The first 9 rows are patterns. Each new row is the sum of 2 different patterns, raised or lowered, with some noise. Before adding, each is slid sideways (what falls off one end comes back at the other) and multiplied by a number that may be negative. Names go in the order of the patterns.
In the rows, zero is written as 100.
Known rows, each followed by the names of its patterns:
 96  83 101  98  93  90  87  95  99 101  96 105 110  92 101  90 140 100 110  98  84  96 101 109 105 106  90 100  87  91  98 126 107 110  99  98 104  94 : rav
 96  99 114 112 104  88  80 107  89  85  92  94 111 112 119 107 102 109  76 106  80 106  92 106 103 122  88 100 109  90 107 124  84 102 113  73 101 113 : rel
 66 108 113  87  97 106  95 102 113 103 113 126  99  96  95 103 131 115  96  79 129  87  76 102 106 100 126 113  96  84 104  76 102 120  98  97  87 113 : firov
 87 105 101  95 101  90  90  88 117  85  88  87  88  98  94  95 108 106 115  99  92  65 100 106  98 117  97 129 114  99 125  86 108  72 106 108  81  99 : nadu
 88 120 134  96  97  95  69  68 109  96  76  88 105 119  91  84 102 123 101  97  95  94  82  99 111  98  92  60 100 118  81 101 101 107  85  87 104  60 : sebe
 85  96 101  94  98  96 105 136  98 101  62  87  97  85 127 134 106  90 106 104  83 105 100  98  72 103 111  96  95 103  85  90 101  86 102  80  98  92 : Mip
104 131 100 108 107 104 130 128  78 120  89  89  93 109 102 105  92 106 121  78 108  97 108 102 111  60  88 107  60 124  75 101 124  89  73  85  96 119 : Namib
111 104  69  81 105  85  91 108  96 107  90  87  70 110 108 111 128 120 115 116  92  86 140 132  79 102  76  99 103  79  95  80 129 105  98 103  95  98 : Dozu
110 140  95 107  96  97  98  95  97 105  89  90  75 106  70  96 102 109  97 111  86 127  98  94 106  95  93  78  85  72  93 111  89 136  75  85 126  97 : ren

New rows, each followed by the names of its patterns:
66 56 62 85 87 55 67 76 59 34 93 64 47 75 78 57 70 65 70 60 46 45 68 65 78 68 36 61 68 96 41 81 95 65 59 70 42 56 : firov Mip
102 100  98 107 127 108 105  81  97 102  80 121 123 109  98 104 108  93 117 104 103  85 109 118 101 100 105  94  94  99  96 104  94  83  98  87 101 112 : rav Mip
111  50 121 103  82 101 107  55 100  99  92 105 120  87 102 105  83 105 129  90 120 112 103  93  90  70 114  65  86  95  87 111 113 131 114 121 109  68 : rel ren
109 102 108 132 123 110 118 112  94 117  91 116 120 136 103 109  96 102  96  97 103 115 117  72  81 114 105 133 107 126 114 107 138  88 111 130 107 117 : Dozu ren
111  90  86 101  90 106 109  87 101 115  82 106 101 104 107 117  74  90 100  75 127  91  98 104 103  77  79  99 113 103 131 106 102  96 105 107 118  93 : firov Namib
103 111 108 105 110 103 112  96 115 104 110 117 109 103  96 115 105  99 112 104 113 104 111 105 117 116 100  89 108  91  92 103  94  96 121  83  84 128 : rel Dozu
133 104 114 126 114 102  93 103 111  92  86 105 124 105 102 116  93  96  86 100 132  87  98 111 118  97  92 126 112 106 127 109  90  77 111 111 112 116 : nadu sebe
121 118 117 114 126 104 122 121 115 121 121 132 136 134 121 108 121  96 136 129 106 123 119  93 121 102 123 126 123 131 121 127 134 126 148 111 142 111 : nadu ren
 77  95 102  98  79  96 108 107 115 113  95  67 100 111 127 111  83 135 107  98 112 100 116  75 134 114  72  74  94 104 106 118 122  86  96 107 119  85 : nadu sebe
 79 114 132 118 108 125  84  90 120 108 112 118  97 135  95  88 102 133 109 110 101 108 111  92 122 104 106  79 116  96  85 114  81 128  80 100 127  69 : sebe Namib
 95  94  80 101 107  92 106  98 105  89 112 102  84  96 105 118  99 103 100  85  81 103  94  86  94 114 113 102  92 101 114  98  98  91  97  90  98 102 : rav sebe
 78 111  83  88  94  88  89  87  95  67 137  93 103 146 119 125 144  90  91 138 129  79 101  77 105  96  74  78  84 110 104 102 112  96 107 101 126  70 : Dozu ren
 88  83 116  99 110 102  97  91 107 113 108  98 106  84  93  93  95  91  98  98 111 106  90 110 100 104  94  97  63  85  98  68 122  80 109 109  95  78 : rel Namib
101 100 112 100  79  97  71  80  98  90  83  91  77 102  87 104  95  92  88 102 105  96  98  91 114  93  91  83  84  85 120  99 106 117  92 109 100  76 : rel Namib
 95 104 106 107  59  94  78  66 106  98  83  76 112  69  99  90  57  91  84  69  83  93 101 111 127  92  88  92  69 121  83  89  62 118  81  86  79  92 : rel firov
105 103  75  82  88 106  88  88 108  87  92  96 112  88  73 100  87  91 108 105  92 112  86 123  96  97 110  94  90  91  90  84  87  69  91 108 115 100 : Mip ren
122 125 133 119 131 117 121 119  95 126 126 149 119 130 136 109 105 117 128 119 113 127 109 120 125 157 119 109 124 114 120 112 118 119 114 126 129 137 : nadu Mip
 73  72  70 114  87 101 109 105 105  96  97 109 102  94 118  93  99  98  92  81 130 105 102  92  80 106  96  96 109 115  99  96  80 105  77 108  98  96 : rav Namib
 99 101  79  79 100  86  81  75  96  98  85  77  86  98  94  93  89  94  94  88  99  86 125  75 101 102  73  91  96 104  93  93  86  77  77  96 105 113 : rav sebe
 90  98 107  97 106  77 126 109 107 109  97 103 109  94  79  79 100  98 119 100  94 104  83  95  64  93 103  84 122 106 124 102  90 106 120 125  84  98 : nadu Dozu
 98  57 109  84  84  95  62  63 103  66  88 100 108  78 112  77  94 104  71 124 110  94  91  89  82 132 103  85 137  64 112  79  74  88 121 111 103  75 : Namib ren
 85  83 111 102  49  71  87  88 140 127  92 117 101  94  45 102  98  78  94 105 102  90 117 120 112 115 106  85  98  77 108 122 126  83  59  90  85  65 : sebe Dozu
128 126 110 118 115 104 122 125 111 115 106 122  93  95 120 107 133 123 112 123 104  98 116 134 109 108 120 109 128 119 124 102 122 108 103 114 124 117 : firov Mip
 91  90  95  98 109  94  76 103  88  77  88  83 104 105 119  90  87  93  60  87  71  88  90 103  71  91  93  91 110  85  95 117  82 104  83  72  92 101 : rel Dozu
 85 120 104  89 105 102 115 104  98 100  99  89  82 116  89 100  53  91  91  99 113 108 101 101  95  90  87  99 115 109 113  74 112  98 101 118  86 110 : rav nadu
 85  84  76  65 103  90  67 118  90  51  40  80  83  91 107 113  74  87 104  84  66  51  81  92  71  63  73  89  80  88  91  78  55  84  85 112  81  57 : rel sebe
119  98  90  93 107 110  91 114  90  94 109 106  98 112 111  91 102  90 123 107 115 106  88  84  96 113 118  94 103 118  91  96 103 110 103 115 111 100 : rav firov
112  99 100 142 113  80 100 128  83 106 106 101 106 131 104  90  86 119  99 100 131 116 109  96 107  63  96 110  91  94 129  94 121 111 115 113 125  85 : rel firov
108 110 111 120 108 100  97 102 117 119  84 125  98 112 106  97 124 126 128 112  88 111  66 120 109  83 105  83  67 117  91 113 110 110 103 104  98 115 : Namib ren
133  91 144  80 116  65 102  88  91  98  79 115  94  72 114  88  76 111 115  74  92  87  74  84  90 105 126 100 120 113  99  71  89  95  82 110  96 120 : rel nadu
109 123 100 115 109 112 108 118  71  95 107  74 126  84 102 123  95  83  94 101 125 114 131 107 109 129 112 137 129  81 120  96 100 104 119 102 111  94 : rav Namib
114 130 119 116 113 103  95  96 117 128 129 116 101  90  88  97 107  89 135 114  73  93 126 104 130 111 100 120 106 109  91 105 112 105  93 101 100 118 : firov Dozu
 99 109 102 103  97  93  99  73  97 109 111  94  90  95  87  89 101 105 101  93 106 101 127  96 110 107  90  97 100 105  98 105  98 100  89  79  98 128 : rav sebe
106  95  94  92  85  76 115  90  94  87  72  89  99 108  89 112 127  99  91  73  84  98 102 125  97 139 110  87 122  92 115  71 128 103  76 110  93 101 : firov nadu
151 126 143 140 136 141 135 145 138 152 143 146 144 111 150 135 123 124 122 113 126 141 134 151 133 135 149 132 149 138 150 133 152 143 139 138 129 137 : nadu ren
 95 117 104 103 101  87  92 122 120 135 104 107 131 117 116  83 109 114 106 100 108 102 106 128 126 104 113 112 105 126 104 106 123 124 100  99 107  95 : sebe Dozu
 79 111  90  79  90  61  49  81  90  80  79  82  72  84  91  90  87  86  85  85  80  82  85  83  99  78 106  85  80  93  86  87  81 100  84  75  64  88 : firov Mip
 69  86  90  71 114  81  29  40  76 103  86 103 113  45  53  91  93  64  53  93  84  71  54  92  73  70  82  93  74  74  83  79 121  72  71  92  79  85 : sebe Mip
106 104  91 109 117  73 107  93 108  93 110  58  83 106  62 121  76 100 125 104  73  88  79 112 104 125 113 122 111 101 132 131  70 121  90  90  84 112 : Mip Namib
103 102 104 105 130 110 119 123 119 108  98 101  87 106  99 102 129  98 127 105 114 104 106  94 142 109 105  99  99  89 119 123 117 138 104 101 117 105 : rel Mip
 92 148  99 106  76  85 108  92 111 106 110  82  94  92  70  92 138 126 109  99  97  85  81 104  83  89  96  99 101  83  86 102 115  98 103 107  91  92 : rav sebe
 67 103  97  89 105  95 125 115 109 119  92 109  68 108  93  90  96  95 104 112  89 100  97  88  95 123  80  94  98  75 101 104  95 103 109 115 103  88 : rel nadu
102  88  92  84  91 109  84 117  94  77  63 113  98  91 131  99  98  92  92 105 100  87  97  92  88  60  90  88  91  93  86  76  95  81 102 123  94  74 : sebe Namib
107  88 108 110 141 109 129 107  99 110 129 119 109 118 107 111 111 111 110 142 117 132 113 116 127 109 111 103 113 112 105  82 103 107 132 119 112 125 : rav Mip
102 100 107  98 105  84  69  63 100 104  88 145  77  95 121  92  95 150 105 117 117 115 111 107  95 100 119 115  66 111  58 100 109  98  98 101 107 135 : Dozu ren
 99 113 100 104 110 109 102 102 127  98  90  98 101  90 111 115  99 126  92 114 113 107 116 120  99 110 104 105  99  72 102 105 129 110  95 116  70  76 : Mip ren
124 121 107  93 108 114 115 107 102 109  92  95 127 107  96  93 108 115  96 110 101 105  95 107 122  74 107 132 140 108  98  99  74  81 113  99 103  97 : rel sebe
129  87 107 111 114 135 113 104  90 130 125 100 138 139 111 110 112 122 112 139 105 104  90  94 102 100  99 120 115  78  90 121 112 121 113 106 120 115 : Mip Dozu
 82  80  81  77 118  94  82 103  66  77  90 118  78 100 138  98  72  69  74  84  98 128 108 105  92  92 102  91  89  86 130  85  65 102  97  91  99 102 : firov sebe
111 114 118 100 130 109 113 121 119 112  99 107  86 110 114 110 137  99 108 138 107 121 143 107 120 120 104 113 117 102 116 112 104  98 124  99 113 109 : rel ren
107  98 120  87 105 111  95 111 124  74 102 109  75 103 112 101 103 123 110 106  91  85 114  93  88  91  95 109 109 122 108 105  92  78 103  82 112  94 : rav rel
140 113 105  78 116  97  87 118 123 108 114 114 103  89 110  93 106 101 106 109  98 111  90 102 107  98  96 108  93 106 111 100 111 119 103 103 102 110 : firov Mip
150 130 126 141 141 127 137 143 142 154 128 180 151 154 142 119 128 131 145 144 139 149 135 143 129 142 156 144 133 148 141 138 144 133 110 153 138 126 : rav rel
 90 106  96  62  66 117  97 118 101  99 124 101 117  78 100 108  99 104 100  92  92 119 116  95 115  85  92  97  96 113 111 122  86  90  88  82  83  94 : rav Dozu
115  90  89 113 119 121 105 104 107  84 113  93 102  88  87  91 109  92 105 112 109  97 105  97 106  94  97 113  94  99  95 100  97 125 115 101 133  89 : nadu Namib
 81  69  78  46  55  93  77  60  68  82  93  83  59  78  97  76  79  76  73  70  84 100  82  70  28  84 103  64  92  83 105  77  71 100  38  77  84 117 : nadu sebe
115 106  90 111 107 118 110 103 102  95  94 104 110  90 100 115 112  97 114 130 107 100 109  98 102 115 116 104 124 102 108 109 111 122 103 119 106 102 : firov Mip
 87  79  93  94  96  71  99  55  95  88 108 107  85  93  89 122  86  85 107 102 100  87  79  96  78 126 102  71  66 100 109  95 120 123  92 105 116 104 : rav sebe
 75 107 105 109 108  85  94  72 104  79  94 101  73  75 114  82 106 111 102  98 107  95 100  91  85 124  98  98  85 107  85 116 107  95 123  92 120  96 : firov Namib
 96  78  97 124  98  94  72  79 105  83 112 123  96  83  88  90  69  94 101  90  89  87  96 102  88 101 100  86 100  82  95  76  93  87  85  87  91  77 : Mip ren
 89  84  90  73  80 114  51  80  81 107  83  76 102  82  66  89  88  70  66  95 103  80  58  91 113  85  82  85  72  67  88  87  86  67  52  83  92  68 : sebe Mip
106 125 107 109 102 102 126  97 103  78 123  91  89 105 117  95 116 113  95  94 115  78 105 121  85 101 101 109  81 112 115  97  94  94 103  97 100  98 : rel firov
118 116  84 110 131  88 118 125 155 104 100 122  65 109 112 138 116  95 126  82 112 121 107 111 108 134 134 107 106 120 149 127 126  99 125 111 130 140 : nadu sebe
 95 108 118  78 106 135 142 113 114 116 112  91 125  94  91 105 115 148 129 108 114 139 119 108 118 112 103 101 128 123 109  83 119 123  95 120 110 124 : sebe Mip
106  98  79  67  97 103 130 110  90 105  66  65  89 122  97 100 108  90  99  93 115  80  87  96  96  86  97  98  95 107  92 114 104  94 109  91 126 100 : rav Mip
100  90 125  96  89  79  83 104  70  81 100  65 101  89 107  89  76 107  92  93  88  95  94  93  99 106 131  82 108  76  97 102  87 120 122  92  84  88 : nadu Mip
 87  82 108  87  80 104  67  43  81 100  80  80  90  67  69  77 109  74  84  81  99  72 101  87  80  80  87 101  76  93  90  71  89  86  75 104  73  38 : rel Mip
132 126 108 120 143 132 121 106 100 116 108 111 113 110 109 130 145 116 122 128 102 117  97 127  91 118 133 156 108 119 123  96 111 144 102 111 127  98 : rel sebe
 74  80  91  67  62 102  59  99  90  85  73  81  87  99  90  69 108  79  76  83  73  80 119 101  81 134  58 108  90  60 101 125  90  90  76  67  58  93 : rel Namib
104 103 100  81 106 106 110 105 106 111  97  95  90 120 100 113 121  90  93 100  95 107  86  86 101  75 103  92 136 101 101 111  99 112  92  95  92 100 : rav nadu
